The rows of a group lie close to one hidden flat surface of 11 dimensions, which passes through zero. Surfaces can cross.
In the rows, 128 means zero.
Known rows, each followed by its group:
[117  71 161  91  69  94 139 150 130 175 141 144 127 106 128 121 101  98
  89 125 153 152  26  92 104] : rimo
[113 132 125 107  72 105 115 131 111 125 146 170 157 130 126 154 146 145
 190  95 145 112 128 170  84] : miva
[ 99 113  91  95 125  70 137 120 125 196 165 135 174  73 159 132 130 146
  96 142 100 116 103 128 149] : rel
[109 102 125 104 153 146 149 120 117 114 147 112 137 148  95 102 124 174
 147 124 134 135 165 101 150] : miva
[169 120  87  58  56 102 110 128 132 150 120 218 144 146 157 104 152  94
 124 100 178 138  72 119  97] : rimo
[115 116 127 129 107 108 132 123 114 161 139 175 136 112 176 136 131 123
  99 115 140 135  77 142  93] : rel
[139 113 143 125  74  69 129 208 138 132 174 106 143 138 131 127  60  96
 109 141 120 165 139  81 135] : pag
[ 92 151  75 149 176 117 115 127 161 140 150 123 111 100 154 120 121 148
  83 130  91 144 150 161 171] : rel
[148 132  65 146 101 117 135 133  60 145  92 161 132 141 175 137 138  84
 117 112 125  58 107 133 114] : Tuni
[112 154 132 150 142 158 113 120 163  59 100  98  81 149  91 132 137 125
 164 112 138 147 170 164 139] : pag
[105 119 124 123 159 122 128 125 135 118 143 104 154 150 110 113 125 162
 111 114 116 138 157 107 155] : danik
[115 149 158 160 156 118 132 116  79  82 117 106 182 137 163 181 150 145
 104 123 121 109 169 133 113] : Tuni
[170 148 183  76 124 146 174 102 112 112 196 186 125 109 156 118 119 211
 177 140 124 141 194 165  68] : miva
[181 185 184  73 129 108 104 110 143 121 136 186 181 178 161 145 133 150
 133  85  77  94 162 141  70] : danik
[ 99 118 131 112  90  38 139 114 200 159 142 137  92  73 180 168  88 130
  37 116  75 140  56 159 111] : danik
[ 56 103 129 113 175 138 125  94 137 179 105  65 115  70 105 124 138 119
  65 149 110 131  60 123 168] : Tuni
[128 147 137 127  76  89 124 136 120 101 110  93 122 111 104 176 122 105
 141 132 119 100 146 139 131] : pag
[123 134  97 152 167 162 114 183 137 124 113  87 100 140 118 122 109  78
 139 146 113 129 157 116 149] : danik
[129 109 165 100 102  92 153  90  92 146 153 132 169 103 157 111 138 137
  83 148 142 138  88 107 117] : miva
[152 166 117  75  99 115 127 135 131 134 128 128  89  78 115 124 112 102
 109 166 134 143 131 135 161] : rimo
[ 83  94 150 133 129 156 147 147  90 160 155 126 114 101  73 144  95 173
 148 125 144 123 113 124 131] : Tuni
[136 111 184 103 138 198 134 128  66 148  82 152 113 118  72 175 131 148
 135 130 165  96  95  98 105] : Tuni
[130  97 146 151 131 150 148 159  72 146 119 113 139 139 110 141 109 124
 112 137 150 116 110  82 129] : pag
[130 143 125 124 164 148 144  92  92 123 110  98 144  71 118 165 162 165
 119 191 155 125 170 122 158] : Tuni
[ 69 143 136 119 115 118 107 155 123 133 112  80 119  93  98 182 113 101
 141 121  92  88 127 159 120] : danik
[153 163 132 147 115 119 118 152 118  93 138  90 158 140 137 129 140  86
 166 150 132 126 189 128 129] : rel
[145 124  83 165 134 112 141 162 193 164 150 152  93  60 157 174  97 165
 109 183 122 164 142 138 141] : rel
[ 89 103  94 149 163 143 119 131 171 174 134 161 133 100 125 178 130 196
 137 123 119 136 118 143 122] : rel
[145 102 139  81  98 130 140 110 113 117 101 150 125 156 151 105 150  85
 142 105 145 118  89 101  77] : rel
[159 163  72 106  83  94 101 131 124 132 145 175 150 166 116 118 128 130
 212  77  94  68 158 175 121] : Tuni
[104 130  96 121 179 194  90 179 135 105  91 118 107 194  94 109 131  95
 140  93 153 148 148  89 153] : Tuni
[128 112 148 162  48  97 152 124 123  83 148  96  91 117 115 109 111 103
 169 129 147 128 114 158 104] : miva
[174 156 102 101 107 116 123 118 156 123 161 178 143 132 149  98 144 143
 158 133 135 152 164 154 119] : rimo
[ 92 195 149 117 133 113  76  96 119 112 118 103 164  93 135 136 174  98
  93 128 134 146 129 177 146] : danik
[125 137  94  99 128  92 121  95 142 138 135 106 181  91 132 129 169 141
 131 166 130 131 150 125 158] : miva
[133 142 114 174 134 150 111 122 122 131  80 152 105 126 147 166 147 110
 132 112 125  88 102 167 104] : rel
[105 131  80 118  97  57 140 143 112 118 163 116 171 116 203 134 142  96
 136 133 113 117 153 146 100] : pag
[112  71 169  91  98 112 135 102 129 119 138  78 171 129  88  97 153 137
 119 155 190 185  91  68 157] : miva
[166 133  84 125 112  94 144 104 208 119 175 152 123 121 180  89 144 146
 158 148 118 163 163 162 119] : rel
[122 108 209 116 106 126 127 178 163 134 162 145  76 151  91 119  42 133
  91  97 114 173  91 103 108] : danik
[ 99 114 131 135  91 124  97 166 124 121 114 146 142 160  91 155 128 115
 168  82 164 126 111 131 105] : miva
[102 131 130 142  87 102 128 161  91 117 148 103 112 142  91 118  85 102
 148 105 116 105 128 137 140] : danik
[141 153 136 107 117 156 118 129  88 143  98 154  94  89  99 155 121 115
  94 147 167 129 101 122 144] : Tuni
[162 147 158 134  63 107 123 114  85 120 174 152 141 134 114  50 121 104
 130 126 171 163 103 145 139] : danik
[ 69 136 108 150 178 144 116 154 133 102  99  88 106 141 112 180 120 133
 111 107 109 112 167 128 147] : pag
[ 75 130 163 104 141 129  98 145 162 181 133 100 128  66  91 149 116 125
 108 146 123 156  80 138 138] : rimo
[139 118  89 190 146 165 102 119  99 200 128 133 172 132 135  55 152  83
 141 145 140 111  58 127 155] : pag
[110 144 130 138 147 150 116 149  94 147 117 149 128 120 156 141 130  97
 113 113 133 112 101 142 101] : rimo
[133 113 115 143 124 120 122 142 110 157 139 139 154 143  99 143 112 162
 124 118 122 111 129 102 154] : pag
[149 147 103  91 113  92 131  85 106 107 116 101 155 122 103 115 141 137
  76 153 145 131 159  93 207] : miva
[183 123  71  87 142 166 134 107 127  73  80 169 145 183 139 126 187 139
 179 122 183 125 201  91 122] : rimo
[123 136  94 114 178 156 133 123 142 129 118 149 120 128 180 121 152 124
 119 127 119 127 144 144 109] : miva
[175 114 134 181  94 144 128 125  79 145 112 156 130 148  94 127 118 135
 134 123 157  96  89 110 135] : pag
[ 35 118 101 160 133 126 128 131 124  97  82  95  90  76 135 216 152 121
 122 120 154 123 109 172 110] : danik
[188 186 110 128 124 120 123 104 190 120  94 126  61  79 158 137 126  87
 100 168  91 124 135 167 140] : rel
[110 120 127  55 116  79 121 132 144 173 171 101 166 111 116  95 115 121
 104 140  95 132 117  99 154] : pag
[129 170 203 101 110  98  91 150 139 122 143 166 124 165 144 135  84 105
  73  69  95 136 100 140  89] : danik
[150 169 155  77 153 132 105  84 161 143 112 127 166  99 124 145 159 152
 135 149 101 117 142 140 135] : danik
[153 140  99 173 115 142 124 112 155  72 154 147 104 162 175  48 157  94
 184 126 169 181 151 187 106] : pag
[ 81 129  75 124 190 155 107 121 117 160 134 159 150 153 174  78 166 117
 121  95 132 134 110 148 125] : pag
[ 96 113 211 130 151 161 126 115 135 110  94  99  89 144  98 138 111 130
  93 110 124 141  83 114 107] : Tuni
[143 130 149 101 122 136 161 144  94 162 158 133 148  77 162 140 128 120
 141 185 131 123 140 118  92] : rimo
[120 122 134 111 145 124 133 104 164 117 102  53 121  90  81 161 140 152
 133 165 115 127 163 110 172] : rimo
[146 142 129 122 105 106 138 106 127 144 151 110 144  90  80 144 115 172
 173 151  85  85 167 147 153] : miva
[149 134 127 134  88  77 113 152 152 143 160 175 156 150 190 123 115  96
 124 104 110 135 103 147  74] : Tuni
[143 110 171 195 184 185 181 108  72  80 112 107 100 181 127 118 111 166
 130 113 112  89 172 110 115] : rimo
[133 158 118 144 162 174 135 145  81  74 132  83 109 145  69 122 114 151
 164 145 140 120 232 119 187] : rimo
[113  98  93 125 148 116 155 164 106 146 137  68 122 103 103 134  91 126
  93 166 115 124 152  72 193] : rel
[129 171 191  53 157 202 131 137  71 176 151 118 108  43  42 127 111 160
 160 192 142 128 161 125 159] : rimo
[104 123 136 122 127 110 120 141  76 156 121 138 162 132 139 149 122 118
  80 107 124 100  97 108 131] : Tuni
[115 103 118 171 118 156 125 179  88 122  85 163 119 155 160 177 123  93
 122  93 162 111  89 111  76] : rel
[ 87 117  84 169 104 112 125 133 133 105 122  82 130 114 131 137 142  86
 184 131 129 109 133 167 127] : miva

New rows, each followed by its group:
[112 147 150 176  89 103 125 174  72 110 143 146 141 130 163 163 104 105
 115 109 146 125 122 152  90] : miva
[159 104 175 137 181 190 177 134 122 153 150 141  38 157  74  96  40 197
 123 115  56  89 141 103 131] : miva
[169 148 136 136 123  96 139 130  99 158 132 177 110 140 170 113  75 117
  27 106  82 107  92 113 134] : miva
[122 126 112 134  82  81 165  94 104 105 158  90 132  91 143 114 145 126
 156 154 125 109 145 160 131] : miva
[136 131 100 134  86  89 132 126 102 117 133 156 144 139 157 133 138 122
 128 107 135 107 128 150 117] : pag
[146 115 116 112  83  94 125 127 128 133 171 122 155 140 104  66 123 116
 157 132 135 147 133 119 153] : pag
[123 178 143 179 165 179  85 177 158 144  96 111 121  88 103 213 126 119
 177 148 108 106 155 163 114] : miva
[133 125 111 103  84  74 133 104 139 126 121  73 154  96  94 143 138 127
 141 165 116 107 140 116 173] : rimo
[147 121 159  64 137 141  99 125 139 141 105 124 154 169  83 104 129 120
 110 116 135 137 108  64 153] : Tuni
[128 146 124 130 168 141  89 163 160 114 126 131 172 139 176 141 154 104
  85 147 179 205 153  96 131] : miva
[ 93 124 107 155 138 117 155 112  90 125 139 108 137 101 184 130 150 106
 135 142 119 108 129 163 101] : miva
[109 118 128 108 129 160  90 155 131 150 103 180 138 159 107 165 138 136
 170  69 134  97  97 135  83] : miva
[138 133 129 192 197 177 120 124 123 206  86 159  99 114 174 128 116 102
  30 133  99 108  34 120 129] : pag
[107 110 107  81  92 104 150 102  86 121 159  91 179 113 132  67 172 101
 184 149 147 123 141 126 127] : pag
[119 113 139 153 133 138 153 105 123 115 110  72  97 104 112 114 134 108
 115 164 134 127 115 115 150] : miva
[ 90 117 148 120 175 175 157 107  75 119 116 103 122 112 131 132 151 147
 128 144 142 116 146 123 121] : miva
[177 107 117 140 139 161 150  92  78 149  93 178 119 157 152 102 144 119
  88 116 152 105  78  94 126] : danik
[133 104 130  88 118 116 161  72 137 166 139 162 108  88 135 102 137 173
  91 141 131 139  72 132 130] : rel
[ 75  67  73 192 172 164 139 173 151 134 150  85 100 177  88  93  89 137
 181  97  91 108 143 118 156] : miva
[109 109  61 163 101 100  96 142 148 122  76  98 111 161 104 113 130  57
 115  92 131 108  79 123 166] : miva
[131  96 165  51 119 152 156 127 104 105 161 166 152 154 113 111 137 175
 175 115 184 164 161  97  94] : pag
[158 133 108 116  80  96 100 130 128 177 151 153 173 133 102  95 129 119
 149 122 135 123 101 126 153] : pag
[148 147 157 111  93 110 103 166 173 136 123 147 103 128 117 151  92 105
 113 113 111 136 102 133 101] : rel
[107 205 127 138 119 104  79 140 147 115 121  95 121  86 151 135 137  47
 100 145 120 155 125 183 148] : danik
[134 141 157  54  99 147  76 103 139 104  66 128 171 121  50 169 194 131
 155 133 216 164 119 105 146] : miva
[130 154 113 177 128 119 155 130  69  98 114  90  93 122 133 137 100 107
  83 140 108  97 153 136 166] : miva
[132  63 114 162  96 115 159 122 147 149 138 152  98 121  90 139  91 196
 123 124 139 132  97 107 150] : rel
[ 89 141 143  70 179 169  86 144 164 158 130 132 132 139 106  98 142 115
 123 111 125 159 108 124 135] : pag
[172 171 155 118  37  78 122 161 128 102 164 122 119 142 103 124  85  79
 181 115  84  95 155 158 103] : danik
[102  74 132 138  97  95 159 169  75 154 179 133 141 178  99 104  67 152
 147  84  98  85 115 103 121] : danik
[144 154 139 158 106 117 119 134 173  63 120 120  52 161 109  98 101 108
 120 101 128 164 143 154 149] : pag
[150 154 154 143 117 121 130 142 112 102 129 121 115 119 131 140 108 120
  97 141 137 147 148 122 136] : miva
[147 150 138 124 113  86 132 130  78 160 164 141 170 121 109 148  86 179
  87 121  87  87 150 114 164] : miva
[ 49  28 126 179 153 147 160 133 151 151 148  73 131 140 170  69 147  84
 142 124 142 159  42 116  84] : miva
[148 127  76 140 175 119 162 115 133 119 140 111  98 146 179  74 108 122
  52 146  88 137 153 103 178] : miva
[124  76  56 168  93 121 171 137 153 140 136 118  85  62 138 133 138 124
 174 188 160 149 123 139 132] : danik
[124 160  66  61 111 103  66 138 116 124 108 192 191 179  95 167 150 154
 136  62 154 106 161 117 157] : miva
[118  88 165 160 154 128 127 180 125 180 178 125 156 162  88 126  56 175
 114 108  95 128 119  79 145] : miva
[115 103 125 153 163 144 115 182 102 135 118 151 125 172  80 191  68 191
  84  84 126 112 142  69 162] : pag
[ 91  97  86 124 128 138 135 135 159 106 143 167 121 156 208  91 163  94
 180  98 155 161 116 169  61] : miva
[103 107  77  93 203 138 138 111 159 177 195 162 187 131 196  59 163 181
 139 133 118 168 150 131 129] : pag
[ 76 125 117 137 182 127 110 194 207 171 133 124 103  97 177 162  95 100
  71 132  91 167 104 134 109] : danik
[167 141 188 112 107 142 116 151 146 131 116 170 125 112  99 192 105 168
 131 139 153 139 131 111  92] : pag
[127 141 112 175 109 122 117 138 131 142  99  80 102 101  77 157 110 103
 149 138  93  80 119 150 151] : miva
[111 142 126  73  92 117 112  83 131 102 117 125  92 152  84  52 135  93
 126  82 129 125  95 154 155] : pag
[110 132 123 110 180 162 103 137 187 136 168 112 133 136 133  53 146 109
 151 144 128 198 142 137 135] : pag
[ 95 140 126  93 147 103 124 111 149 129 154  96 127 139 105  83 111 130
  98 113  81 138 144 127 178] : rel
[136 167 159 136  93  99 103 113  80  95 137 110 181 164 126 102 147  93
 149 101 115 100 144 152 131] : rel
[131 145 160  82 151 151 107 125 151 177 150 123 156 102 105 113 136 142
 144 150 114 141 120 123 126] : danik
[156 132 164 101  84  85 157  91 117  81 177 123 161 109 150 101 139 150
 121 169 170 192 164 120 129] : miva
[126  96 142  54  81  80 186 124  94  88 158 135 151 131 143 164 118 179
 129 121 138 124 178 103 100] : pag
[159 160 126 131 118 116 131 127 130  79 140 117 108 119 120 122 119 139
 104 160 157 181 188 126 178] : Tuni
[191  72 115 108 157 146 174  77 114 159 108 139 122 163 111  82 121 167
  89 141 111 101 102  53 173] : danik
[132 172  76 121 143 114  97 124 100 116  86  83 149 126  61 164 122 139
 103 137 104  79 194 112 229] : miva
[115 106 180 127 136 176 117 159 136 107 111 154 102 154 122 135 126 125
 136 109 178 174 107 112  87] : miva
[ 76  97 101 141 154 113 137 157 141 110 156  98 101 185 103  86  80 148
  97  90 110 150 149 103 173] : rel
[114 116 132 161 180 180 119 141 134 146 120  97 145 119 110 140 141 140
 150 153 129 136 144 116 138] : pag
[143 136 162 156  86  94 123 158 129 115 169 112 153 117 116 147  94 139
 136 144 137 155 145 126 129] : miva
[149 153  34 126 159  86 116  98 179  90 134  84 183 167 168  82 174 112
 158 141  88 122 217 128 175] : Tuni
[142 159 133 133  87  94 110  92 130 139  96 107 139 119  97 147 130 108
 138 120  83  61 113 151 139] : rel
[132 149 123  78 130 109 121  65 167 135 120  87 112  84  71 100 143 150
 126 163 107 131 138 142 194] : Tuni
[157  98 161  86 133 159 168 107 138 145 134 180  74 157 102  83  94 176
 137  96 102 112 101 124 101] : miva
[114  79 119 138 111 171 145 119  59 169 135 127 132 108  73  94 140 137
 175 151 178 113  84 105 143] : danik
[127  97 175 145  75 141 139 209 130  96 174 138  76 156  84 127  56 127
 183 109 153 158 146 123  91] : danik
[136 124  71 156  93  91 131 127 103 115 119 136 122 175 152  96 114  85
 120  88 100  80 116 137 133] : Tuni
[107 113 136 104  68  61 128 143  52  99 175 104 214 208 156  66 135  69
 144  73 134 115 125  99 109] : rel
[137  95 135 146 114 107 158 124 117  93 117 135  78 183 125 124  83 147
  63  89 123 125 112  92 140] : danik
[171 165 132 101 149 118 108 160 160 146 139 129 144 149 140 135 105 110
 153 124  54  90 171 123 107] : danik
[177 140  97 110 113 119 138 112 192  97 137 160  78 148 144  84 125 123
 152 122 116 153 154 148 120] : miva
[166 147 155  69  99 112 106  92 147 198 129 163 124 108 107  68 126  96
  86 126 105 129  32 134 141] : pag
[158 116 148 137 101  91 160 126 120 101 171 113 119 143 129  85  89 138
  85 142 135 166 146  96 162] : miva
[130 154 197 112 128 187 121 111 124  97  62 124  55 126 114 134 136  74
 109 118 150 141  82 144  92] : pag
[122 109 176 127 125 142 156 168  82 124 186 183 126 174 131 124  75 190
 141  81 128 131 154 126  84] : miva
[142 118 119 128 166 136 143 107 184 176 141 121 119 107 150 101 135 131
 135 156  82 126 111 136 118] : miva
[193 104 104 140 147 146 161 102 159  88 115 144 101 157 137 100 140 154
 116 151 151 160 160  89 154] : danik
[116 125 161 130 148 161 124 146 105 167  95 102 146  94 131 170 137  94
 114 157 137 106  92 102 103] : pag
